The rows of a group lie close to one hidden flat surface of 10 dimensions, which passes through zero. Surfaces can cross.
(in the rows, 128 means zero)
Some rows, each with its group after it:
[137 101 121 140 107 155  98 106 158 106  92 119  82 102 117 119] => z_168
[147 151 146 138 136 165 116 144 176 129 155 163 104 190 105 173] => z_686
[122 126  63 183 122 187 164  96 120 106 122 173 152 120 129 150] => z_168
[138 175 150 140 136 179 171 138 139 119 136 126  57 184 101 163] => z_653
[171 112  84  99  72  85 127 146 104 167  91  86 103  81 115 146] => z_686
[120 134 146 129 133 147  61 126 101 141 151 119 103 113 128 129] => z_445
[148 152  82 158 135 174 170 126  55  92 122 104 156 138 137  98] => z_869
[125 162 109 138 124 178 134 140 164 174 132 179 131 155  82 138] => z_869
[118 184  84 166 168 111 155 121  61  74 155  95  98 121  95 139] => z_686
[148 156 120  73 117 146  88 112  81 113  68 101 121  71  78 103] => z_653
[132 106 101 114  94 107 116 148 191  98  74 118 138 119  86 161] => z_445
[ 94  94 109 145 138 106  91 151 120 111 121 101 126  94 134 163] => z_686
[126 125 119 122 101 114 172 101 146 156 103 124 182 108 140 164] => z_653
[138  91 118 133 135 155 103 142 153 109 133 121  87 115  92 153] => z_168
[ 92 105 141 114 106 116 105 159 136 125  79 101  97 109 135 144] => z_686
[130 148 116 141 172 106 149 118  99  98 160  76 112 101  96 100] => z_869
[166 128 124 110  56 129 170 128 127 135 105 157 131 159 174 199] => z_653
[ 87 146 140 166 147 160  63 107 127 109 135  94  97 112 101 141] => z_168
[117 150  99 143 106 160 109  90  94 100  81 129 147  94 128  80] => z_445
[ 76 127 160 114 104 168  78 144 150  98  74 133 169 132 135  96] => z_653
[104 106 149 153 118 191 111 109 157 121 137  36 207 108 107 106] => z_653
[100 146 191  89 116 112 152 161 170 141 105 146 112 174 138 163] => z_445
[164 140 110 122 115 129 134 115  89 147 119  81 139 101 113  72] => z_869
[164  69 105 125 148 116 103 163  82 141 195 162 178 127 154 154] => z_445
[117 174 126 144 139 189 150 152 124 109 105 163 153 184 119 105] => z_162
[159 149 117  84 169 145 113 102 106  91 126 146 148 111  87 145] => z_686
[148 129 139 104 101 101 143 168  80 156 149 143 150 143 161  82] => z_445
[138 163 132 128 126 153 194 140 131  97 149 144 111 172 111 141] => z_653
[133 151 150 125 160 148 173 139 179 153 103  98 157 161 103 105] => z_162
[115 128 170 101 121  68 149 142 203 132 127 110  85 148 116 193] => z_653
[152 139 149 139  91 119 117 136 100 133 122 108 161 163 183  97] => z_162
[ 94 145 129 114 145  99 129 107 126 110 130 138  77  91  99 103] => z_162
[158 144 146 124 108 104 135 110 140 121  72 132 100 139 152  53] => z_168
[120 141 148  97 127 111 197  99 161 144 115 145 159 139 148 155] => z_686
[120  95  92 157 166 109  95 153 110 114 152 127 154 103 117  66] => z_869
[133  92 155 140  80 115 100 155 161 143 116 100 125 154 165 150] => z_445
[101  96 100 137 154  91  96  98 216 182 105 145 145  64  75 117] => z_162
[153 125 145 106 137 127 128 171 100 138 155  96  92 138 117  94] => z_168
[104 145 132 136 107 113  76 130 184 152 105 160 121 130 115 149] => z_162
[135 156 153 143 136 172 204 108 159 154 138 138  59 176 135 169] => z_162
[127  65 118 117 150 144  99 110 111 127 139 140 184 101 164 167] => z_686
[156  88 124 121  95 129 130 115 153 110  69  87 143 112 152  96] => z_445
[175 136  94 105 151 158 206 136 119 130 132 143 193 156 121 180] => z_162
[100 103 146 172 135 172 149 149 165 118 130 100 176 183 170 126] => z_162
[154 124 151 151 111 109 226 111 148 158 127  96 125 164 176  90] => z_445
[142  70 116 175  86 172 123 112 169 119  90 104 138 141 179 167] => z_445
[ 93 123 110 143 115 112 100 103  92 100 137 171 173 108 159 126] => z_869
[ 86 114 140  86  90 200 126 178 126 106  98 119  99 109  84 151] => z_168
[116 154 134 161 134 104 155 138 158 153 146 109  87 141 108 104] => z_686
[ 90 179 174 108 143 139  95 132 152 105 122 145  64 139  75 148] => z_869
[114 113 144  93 164 111 117 170 165 108 110 151 102 138 100 108] => z_869
[ 72 138 125 164 136 105  68 114 117 116 111 115 116 106 138 101] => z_653
[106 115 116 133 122 148 104 173 125  86  93 144 154 138 136  83] => z_869
[104 150 144 151 117 158  99 118 106 119 139  96  94 116 124  82] => z_168
[124 143 131 154 161 129 106 138 122 104 185 141  62 141 100 171] => z_162
[ 90 146 129 163 125 111 153 122 160 110 145 109 131 139 120 159] => z_653
[131 137 124 174 140  99 184  94 122 168 175 109 140 130 158  75] => z_162
[119 146 135 159 141 138 127 130 130 145 151 120 105 132 109  77] => z_869
[116 144 136 147 156 112  87 111  94 147 172  83 123 103 111 107] => z_168
[144 165 140  99 144 146 145 134 145 127 112 167 109 173 113 187] => z_168
[137  89 141 115 132 175 106 123 112 137 133 138 137 117 155 105] => z_686
[158  82 115  61 105  74  76 181 159 128  99 113 136 106  93 168] => z_445
[140  95 124 104 152 183 122 164 151 111 145 156 168 148 103 127] => z_653
[127 166 128  98 108 121 188 113 125 133  98 143 140 135 133 121] => z_686
[116 158 155  98 135 112 120 142 126  93  86  54 107 112  88 102] => z_869
[200 138 132 133 180  86 123 117 128 158 178 119 114 161 133 142] => z_168

New rows. What belongs after each?
[140  97 147 105 135  75 134 102 158 112  91  55 127  89 120  71] => z_445
[138 106 124 135  68 134 101 125  76 118 133 147 121 131 184 152] => z_162
[121 162 143 139 127 162  78 102 123 147 177 215  65 136 119 144] => z_869
[167  92 119 118 119 139 216 129 108 123 111 118 159 158 202 122] => z_869
[138 123 149  80 168 103 159 131 153 128 130 177  78 133 114 140] => z_869
[125 104 175  77 137  44 105 160 174 131 130 138  68 130 134 108] => z_653
[116 127 137  80 194 118 114 117  87 113 153 166 154  95 114 116] => z_445
[161  88  96 107 176 108 155 141 106  98 128 110 135 114 128 143] => z_869
[166 151  50 218 118 177 182 103 133 117 139 111  97 137  92 115] => z_445
[102 169 142  97 113  81 146 176 167 135 112 149 108 149  88 145] => z_445
[133 150 150 142 106  96 137 110 103 133 174 127  52 137 161 138] => z_162
[109 163 114  85 181 125 100 135  77 107 153 180 131 104  76 114] => z_445
[126  80 122 153 155 135 159 119  99 120 169 147 195 146 198 106] => z_445
[163 133 115 160 142 169  65 124  69 106 178 110  84 120 126 135] => z_869
[140 137  98 130 178 129 134 129 113 142 160 167 121 113  89  75] => z_869
[103 168 163 140  96 141 126 147  97 109  89  83  73 148 148  86] => z_686
[118 145 122 114 128 127 182 117  91 138 102 123 129 115 149 105] => z_686
[139  98 179  46 140 164  75 101 123 108  89 133 171 104 147 139] => z_686
[159 131 148 112 109 105 152 142  83 197 180 147 142 151 178 122] => z_445
[160 181 152 138 146 108 195  94 140 153 162 111 101 155 112  93] => z_686
[127 109 147 111 149 143 149 143 165 122  98  93 162 140 122 122] => z_162
[147 119 157  73 125  94 192 142 178 144 103 116 119 149 123 157] => z_445
[125 130 107  78 158 110 179 170 140  78  94 168 154 139  94 117] => z_445
[133 153  84 171 125 116 130 103 114 161 135 163 162 112 125  77] => z_162
[106 105 154 116  90  70 144 127 172 164 104 111 144 110 143 112] => z_686
[133 132 129 127 148 100 189 142 106 131 159 138 146 145 142  81] => z_445
[ 78 156 166 132 134  86 127 102 147 158 144 115 117 123 137 122] => z_445
[107 136 146  92 158  92  80 159 136  91 125 105 124 115  79 131] => z_162
[128 107 142 100 116 143 117 127 106  60 105 159 115 146 173 183] => z_869
[129 117 140 108 105 160  78 149  78  57  85 122 119 133 153 128] => z_869
[189 180 175  89  89 156  95 157 117 156  84  95 123 187 130 116] => z_162
[187 132 116 112 125 115 114 129 136 105  77 178 129 179 161 102] => z_168
[114 121 132 135 161  89 152 100 182 138 170 167 173 134 109 135] => z_686
[115 121 159 126 104 149 135 119 169  73  52  80 106 139 141  84] => z_445
[ 79 118 159 119 133  56 119 108 128 102 135 176 121 114 176  73] => z_869
[208 165 154 108 120 143 124 145  97 168 121  63 150 167 121  77] => z_162
[ 96 114 191  77 186  96 134 147 142 143 176 162 141 154 154 167] => z_445
[191 151 112 154  84 139 112 126 153 131 163 163 148 184 119 145] => z_686
[113 113 127 137 101 151 162 163 123 124 134 153 151 148 155 121] => z_168
[152  81  81 131 111  91 108 120 189 129 113  87 134  93  90 179] => z_445
[143 125 193 127 141 197 196 147 150 125 127  52  71 183 142 124] => z_162
[148 104 156 107 164 134 165 147 139  90 133 115  56 172 148 180] => z_869
[175 171 165 117 144 149  86  97 126  88 163 112 122 176 124 148] => z_686
[167 114 141 120 118 207 144 134 147 156  89 100 126 154 123 113] => z_162
[115 171 113 126 101  65  90 136  63  87 102 149  80 111 137  80] => z_653
[156  62 109  93 112 151 131 185 149 135  77 169 163 151 162 100] => z_869
[129 168 140 119 117  92  66 147 114 126 128 132 138 144 112 124] => z_162
[147 120 104 135 122 142 155 129 158 146 126 134 124 143 111 192] => z_445
[179 127 140 132  64 100  81 129 147 143 126 102 130 156 143 165] => z_686
[ 98 116 103 152 109 110 106 113  93  73 114  93 190 102 154 178] => z_869
[161 141 161 110 149 180 131 116  85 131 129 107  86 130 130  61] => z_686
[139 150 147 121 157 120 124 115 131 119 151 118 104 135 105 125] => z_686
[171 125  77 149 102 139 143 104 110 192 146 141 186 104 128 113] => z_869
[161  93 128 111 147 180 150 116 126 132 137 107  53  93 111 143] => z_162
[112 150 155 132  97 132  98 109 109 197 161 155 129 126 156 175] => z_445
[107 175 152  97 158 151 131 113 151 141 122 102  87 119  65 196] => z_168
[ 84  73 157 138 161 113  86 157 152 102 165 142 158 141 161 150] => z_445
[126 140 133  85  93 155 167 122  90 124  61 134 141 118 162 132] => z_686
[123 164 149  73  81 143 128 128 125 119  54 130 139 128 114 155] => z_869
[114 175 149 130 128 102  87  96 115 115  90 134 153 135 156  97] => z_168
[136  97 140 139 126 163 153 110 129 127 124 138 158 152 182 142] => z_445
[162 118 102 115 167 160  92 125 103 101 165 168  80 125 103 203] => z_869
[ 69 121 117 136  96 139 101 128 147 114  86 181 140 113 142 122] => z_162
[ 92 161 122 128  94 164 125 147 180 155  90 155 172 151  90 141] => z_869
[126 104 161  72 135  60 148 159 179 123 129 158 131 144 127 125] => z_653
[151 144  94 143 131 131 191 102 142 181 150 131 163 126 105 143] => z_869
[ 88 123 139 133 156 179 121 130  86 106 123 147 127 112 147  62] => z_686
[ 84  96 108 160 196 159 155 132 194 115 133 129 143 127  88 137] => z_162
[140  88 116 132 102 117 128 155 152 181 124 124 114 110 127 114] => z_686
